The first 5 rows are patterns. Each new row is the sum of 2 different patterns, raised or lowered, with some noise. Before adding, each is slid sideways (what falls off one end comes back at the other) and multiplied by a number that may be negative. Names go in the order of the patterns.
In the rows, 128 means zero.
Known rows, each followed by the names of its patterns:
[116 138 144  88 141 128 113 103 131  95 132 145 137 170 155 109 124 116
 141 143 135 146 108 152 139 110 128 113 119  92  96 117 171 104] : E
[119 151 122 156 116 126 155  93 118 113 169 130 106 123 137  97 106 139
 126 120 124 127 110 126 126 111 107 118 129 136  70 139 129 131] : R
[163 139 126 169 127 159 150 135 136  99 105 160 130 158 125 104 137 118
 105 152 123 154 170 133 124 179 137 128 165 134 114 113 113 115] : J
[157 120 120 151 117 136 145 159 126 111 141 110 141 142 126  80 138 103
 145 132 132 120 108 103 113 139 124 149 117 131  99 140 126 129] : L
[132 106 154 126 133 113 153 120 107  96 115 119 118 126 166 131 149  93
 121 123 120 154 162 115 140 122  91 152  78 122 105 178 132 132] : V

New rows, each followed by the names of its patterns:
[133 153 109  96 156  67 129  96 165 134 134 157 129 142 130 122 123 170
 123 121 120 110 129 110 108 167 140 123  99 130 108 124 166 175] : J V
[104 125 123  90 144 132 140 106 160 129 134 116 114 139  72  95 107 187
 108 101 129 143  72 118 134 114 100 126 100 115 135 128 143 128] : E R
[182 182 136 183 171 152 161 171 153 152 144 178 179 143 169 180 174 201
 141 171 181 151 193 181 138 176 169 116 183 134 146 153 214 182] : J V
[113  96 117 141 139 145  87  61 122 108 113 117 131 102 100  90 145  64
 129  83 126  99  69  83 104 127 114  94  81 117  83 105  60  84] : E V
[126 111 140 119 145 119 121 158 125 157 177 142 153  86 110 154 129 175
 153 105 148 120  88 168  95 148 149 173 135 174 143 117 180 135] : J V
[126 108 153 107 115 148 139 136 174 150 151 184 147 140 164 111 118 104
 142 124 164 147 113 142 140 149 155 163 124 142 116 174  99 154] : J V
[144 143 144 136 177 142 154 136 126 110 171 150 157 163 133 139 156 153
 140 155 185 148 145 164 157 179 166 121 124 163 123 152 175 142] : E L
[134  93 162 139 144 149 163 124 163 150 151 154 160 123 113 120  99 137
 152 135 165 125 142 143 126 152 103 114 163 135 161 139 144 159] : E J
[170 127 175 151 185 194 171 195 180 151 179 197 184 201 177 214 168 179
 123 159 192 175 188 178 174 189 200 157 183 171 181 204 181 199] : J V
[130 148 154 154 190 171 156 148 149 148 175 159 168 160 167 158 158 150
 153 161 153 135 141 193 130 158 172 166 105 173 140 156 143 162] : E L
[147 134 140 111 145 124 120 116  84 139 128 139 165 156 153 128 123 132
 151 135 160 115 178 134  88 156  98 109 101 191 141 135 139 117] : R V
[123  95 153 112 105 154 124 132 117 164 170 129 104 144 132 123 149 158
 136 118 141 149 135 174 144 125 114  96  91 154 132 160 111 118] : E L
[110 117 159  73 126  99 166 107 109 126 143 134 120 142 129 121 133 111
  92 100 124  96 131 175 139 180 121 109 123 113 161 170 125 154] : E V
[112 141 113 118 145 105 121 125 129 137  50 119 143 126 132 142 102 153
 107 107 161  87 127 133 164 123 133 124 131 115 106 123 111 106] : R J
[ 90 123 135  93 107 104 143  99 119 118 129 100  98  83 124  92  89 126
 110 122  70 126 144  98 105 123 133 118 108 125 129 100 131  99] : R J
[159  93 111 132 139 139 167 101 107 100  91 115 135 133 147  98 114 103
  82 136 106  83 133 126 114 128 162 159 144  95 123 128 114  87] : E J
[163 154 139 153 176 136 183 139 141 156 129 155 134 195 147 127 151 190
 124 153 151 148 144 156 166 154 161 144 144 124 152 152 179 102] : R L
[161 172 196 167 179 213 197 172 230 181 173 209 216 166 188 160 171 205
 195 194 227 189 197 200 172 194 160 182 199 184 204 160 170 193] : J L
[143 139 147  96 134 168  65 123 125 152 138 128 148 160 121  91 143 138
 101 138 114 105 131 132 145 136 105 138 125  85 171 133 150 148] : R J
[ 81  81  95 114 115 117 166 106 152  86  97 112  95 135 127  81 121 140
  66 130  72 119  68 175 120 110 102  95 120 114 133 105 169 125] : E V
[ 84 130  97  81 123 121  79 113 112 125 116 109 110  71  89 123  93 106
  94  91 118  52 100 123 104 116 152 105 127 128 110 128 100 101] : R J
[104 134 149 120 151 117 109 147 117 169 147 130 148 173 153 142 189 165
 133  91 143 136 153 131 165 155 134 171 172 138 168 111 106 150] : E J
[130 108 182 120 131 117 152 109 117  89 127 123 105 148 162 139 117 102
 136 128 117 167 167 114 137 129 105 146 102 125 113 175 144 136] : R V
